The groups are shells around one centre, one inside the other: the same stretched ball of 5 dimensions in 8 sizes.
Known rows, each followed by its group:
[-31.3  -0.3   3.3  42.4 -15.1  76.8 -20.6   7.2] => F
[-18.0 -15.0  10.4  17.3 -27.9  46.0 -22.0  12.1] => W
[-38.1 -23.7  -4.6   1.9  -7.5  19.6   5.8   6.6] => R
[-17.5  -7.2  15.1  23.0 -14.8  42.3 -19.0   6.4] => T
[-23.2 -44.1  -1.0 -16.8  -7.8   6.8  -8.8  13.4] => H
[-43.0 -17.4  -4.9  -3.1  10.4  31.7  -2.6  -1.6] => L
[-25.0  -1.6  15.3  -7.0 -22.5  41.0 -23.4  -1.4] => R
[-27.2 -23.1  -1.5  16.4   5.1  70.2 -35.2   8.4] => R
[-34.8  12.3  14.6   0.7 -15.7  41.2 -11.1  -8.7] => Y
[-15.0 -44.1  -2.2  37.0 -19.0  22.2  -1.4  28.2] => H
[-39.3 -10.8  -2.5   9.7   8.7  59.4 -19.2  -0.9] => T
[-25.4  -5.5  14.9 -22.1  -6.0  43.7 -34.2  -6.4] => N
[-28.3 -46.4  -7.9  -8.6  19.8  28.2 -18.8  10.1] => W
[-29.2 -57.1 -14.9 -19.5   5.2  44.5 -32.4  16.8] => N
[-28.5 -45.3  -9.9   7.7  26.9  42.3 -22.1  11.7] => H
[-33.2   7.7  16.5 -22.0 -22.1  31.8 -15.6 -10.0] => L
[-39.6  12.4  10.4  18.6 -22.1  23.4  15.0  -4.2] => N
[-18.5  -5.8  12.3  58.8 -21.9  26.9   9.9  14.5] => F
[-36.7  16.5  16.9 -16.1 -12.3  47.0 -21.4 -15.1] => F
[-27.9  -2.6   2.7  66.3  -7.9  73.9 -12.1  11.9] => H
[-40.9   6.9   4.2  31.6 -15.5  38.3  10.6   0.1] => T
[-30.6 -46.5 -11.8   2.7  -2.1  30.1  -9.8  17.5] => T
[-30.0 -16.3   8.3 -33.2   0.8  30.9 -27.0  -5.7] => Y
[-34.0 -20.8   1.4  -9.8 -11.7  15.7  -0.2   3.9] => Y
[-45.3   4.9   2.0  -0.2  -5.0  57.2 -14.1  -7.9] => T
[-29.8 -16.1   8.4 -24.2 -15.0  15.2  -9.9  -0.6] => R
[-41.7  14.6  10.6  10.6 -18.1  30.0   8.3  -7.9] => W
[-17.4 -17.7   7.3  48.7 -29.3  33.1   0.7  20.1] => R
[-33.6 -29.6  -8.8  10.8  -8.5  61.3 -23.7  13.0] => W
[-40.0 -17.4   3.0 -44.9  -4.1  10.8  -8.0  -7.4] => F
[-24.0   1.2  11.3  49.9 -31.6  40.4   3.3  11.5] => Y
[-39.5 -12.1   2.6 -33.7 -15.2  34.7 -18.3  -4.5] => Y
[-31.3 -48.5 -12.4 -18.1  23.6  54.9 -39.5   8.7] => L
[-24.1 -51.9 -12.5   7.5   9.7  63.1 -38.7  19.6] => N
[-25.2  11.9  13.0  65.5 -17.6  61.5  -4.7   6.8] => F
[-33.4   7.2   4.6  68.1 -24.0  53.6  10.6  10.4] => L
[-21.2 -58.3 -12.7   7.0  10.0  52.6 -34.4  22.5] => W
[-39.3  -8.2   0.7   4.9  15.8  47.4 -14.1  -5.1] => H
[-31.2  16.9  18.2  13.6 -16.5  43.6 -10.4  -7.8] => L
[-24.4 -27.3  -2.6  26.5 -21.6  59.2 -22.0  18.6] => N

New rows. What belongs after each?
[-32.6 -31.0  -9.2  16.4  -8.8  58.9 -20.4  15.0] => R
[-28.2 -38.4 -10.0  18.6   0.4  62.2 -27.4  17.2] => T
[-22.8 -13.3   7.7  20.2 -30.8  41.1 -12.2  12.2] => T
[-46.3   1.8   3.6 -23.1 -12.3  36.2  -8.1 -10.2] => Y
[-31.2  -9.4   9.8 -17.9 -27.9  15.0  -3.7   0.3] => F
[-23.3  -4.8  12.0  31.1  -2.5  38.2  -8.7   3.7] => L
[-15.8 -40.9  -3.0  33.6 -10.6  50.6 -23.0  24.6] => Y
[-13.6 -52.3   1.7 -22.0   7.8  21.8 -33.2  13.6] => H
[-13.4 -48.4  -6.3  42.6  -2.6  57.2 -27.1  28.7] => L
[-25.5 -51.0 -14.0  35.9   6.8  37.3  -6.0  25.3] => N
[-33.3  -8.6  -3.0  52.6 -15.2  70.2  -9.7  13.3] => N
[-30.5 -21.4  -8.1  60.7  -3.8  70.6 -10.8  18.9] => H
[-18.5 -38.1   2.1 -11.1 -20.7  36.0 -29.2  15.5] => H
[-42.0   7.8   4.6  18.3 -28.5  41.6   5.2  -0.2] => R
[-27.0   0.3   7.7  60.3 -28.0  39.5  11.1  13.1] => T
[-34.7 -28.7   0.0 -46.6  -9.9  23.5 -22.1  -0.3] => W
[-29.5 -29.7   0.4 -30.5 -21.3  33.1 -25.0   6.6] => H
[-24.2 -17.1   4.8  35.5   7.6  36.7  -6.3   8.3] => F
[-17.4 -40.3   3.6 -20.5  11.7  38.4 -40.7   7.3] => L
[-45.7  -1.5   1.0  -9.1 -17.3  32.2   1.1  -4.4] => T
[-41.7 -28.9  -8.3 -31.2  -0.5  41.6 -22.3   0.9] => Y
[-24.0   7.5  14.4  55.0 -19.9  41.6   3.3   6.8] => W
[-28.2 -10.8   9.7 -25.4  -4.4  52.9 -39.6  -4.9] => W
[-41.6 -37.5 -10.5 -53.1  14.8  50.0 -40.4  -2.8] => F
[-40.9   3.9   2.0  35.1 -21.2  41.4  10.7   3.6] => T
[-22.8 -36.6   1.4  -7.1   7.4  21.4 -16.8   8.6] => T
[-41.7 -20.1  -2.5 -43.9  17.7  50.5 -36.5 -10.1] => N
[-18.9 -58.9  -8.6 -15.5   2.1  44.2 -40.0  19.8] => N
[-18.9 -18.8   8.2  35.3 -20.1  22.8   1.9  15.4] => T
[-42.2 -33.3 -13.3 -10.3  22.2  52.8 -23.3   2.6] => F
[-27.3 -25.1  -3.9  51.0   5.6  42.6  -0.2  16.0] => L
[-22.5 -34.4  -4.7  35.9 -17.1  46.9 -12.0  22.9] => Y
[-40.9 -36.2 -11.0 -21.2  22.2  32.0 -15.1   1.2] => F
[-42.8   1.0   4.4 -27.4  -6.3  59.3 -30.2 -11.3] => L
[-26.7 -17.1  -0.4  51.4   9.1  56.5 -10.6  11.6] => F
[-37.8 -18.3  -2.1 -25.1  -5.4  58.4 -34.0  -1.2] => R
[-31.6 -37.6  -5.9 -36.4  -2.9  55.2 -43.6   5.5] => H
[-18.9  -9.7   4.8  86.1 -16.1  57.7   0.4  21.6] => F
[-15.1 -53.0  -8.8  49.9  10.1  40.2 -12.2  29.0] => H
[-47.1  13.8   7.7 -14.2  -8.4  44.2  -9.0 -14.9] => W
[-26.8 -10.5   3.7  31.4   0.9  68.3 -26.5   6.4] => R
[-30.0 -21.6   5.5 -26.9   5.3  25.6 -21.1  -2.9] => Y
[-43.5 -36.0 -12.1 -26.0  14.2  27.7 -10.7   1.7] => N
[-35.6 -33.9  -7.8 -16.7 -17.7  35.7 -15.2  10.6] => H
[-42.1 -30.4 -12.5  -5.9  -5.5  45.6 -12.5   8.4] => L
[-32.7  26.7  20.2  22.8 -35.6  48.0  -4.7  -6.3] => H
[-32.2  -9.5   3.6  20.6   8.1  45.8 -11.6   1.1] => R
[-10.0 -40.6   0.4  51.6   7.6  49.6 -22.2  24.4] => H
[-22.5 -27.6   5.2 -18.3 -24.5  36.3 -28.0   9.4] => H
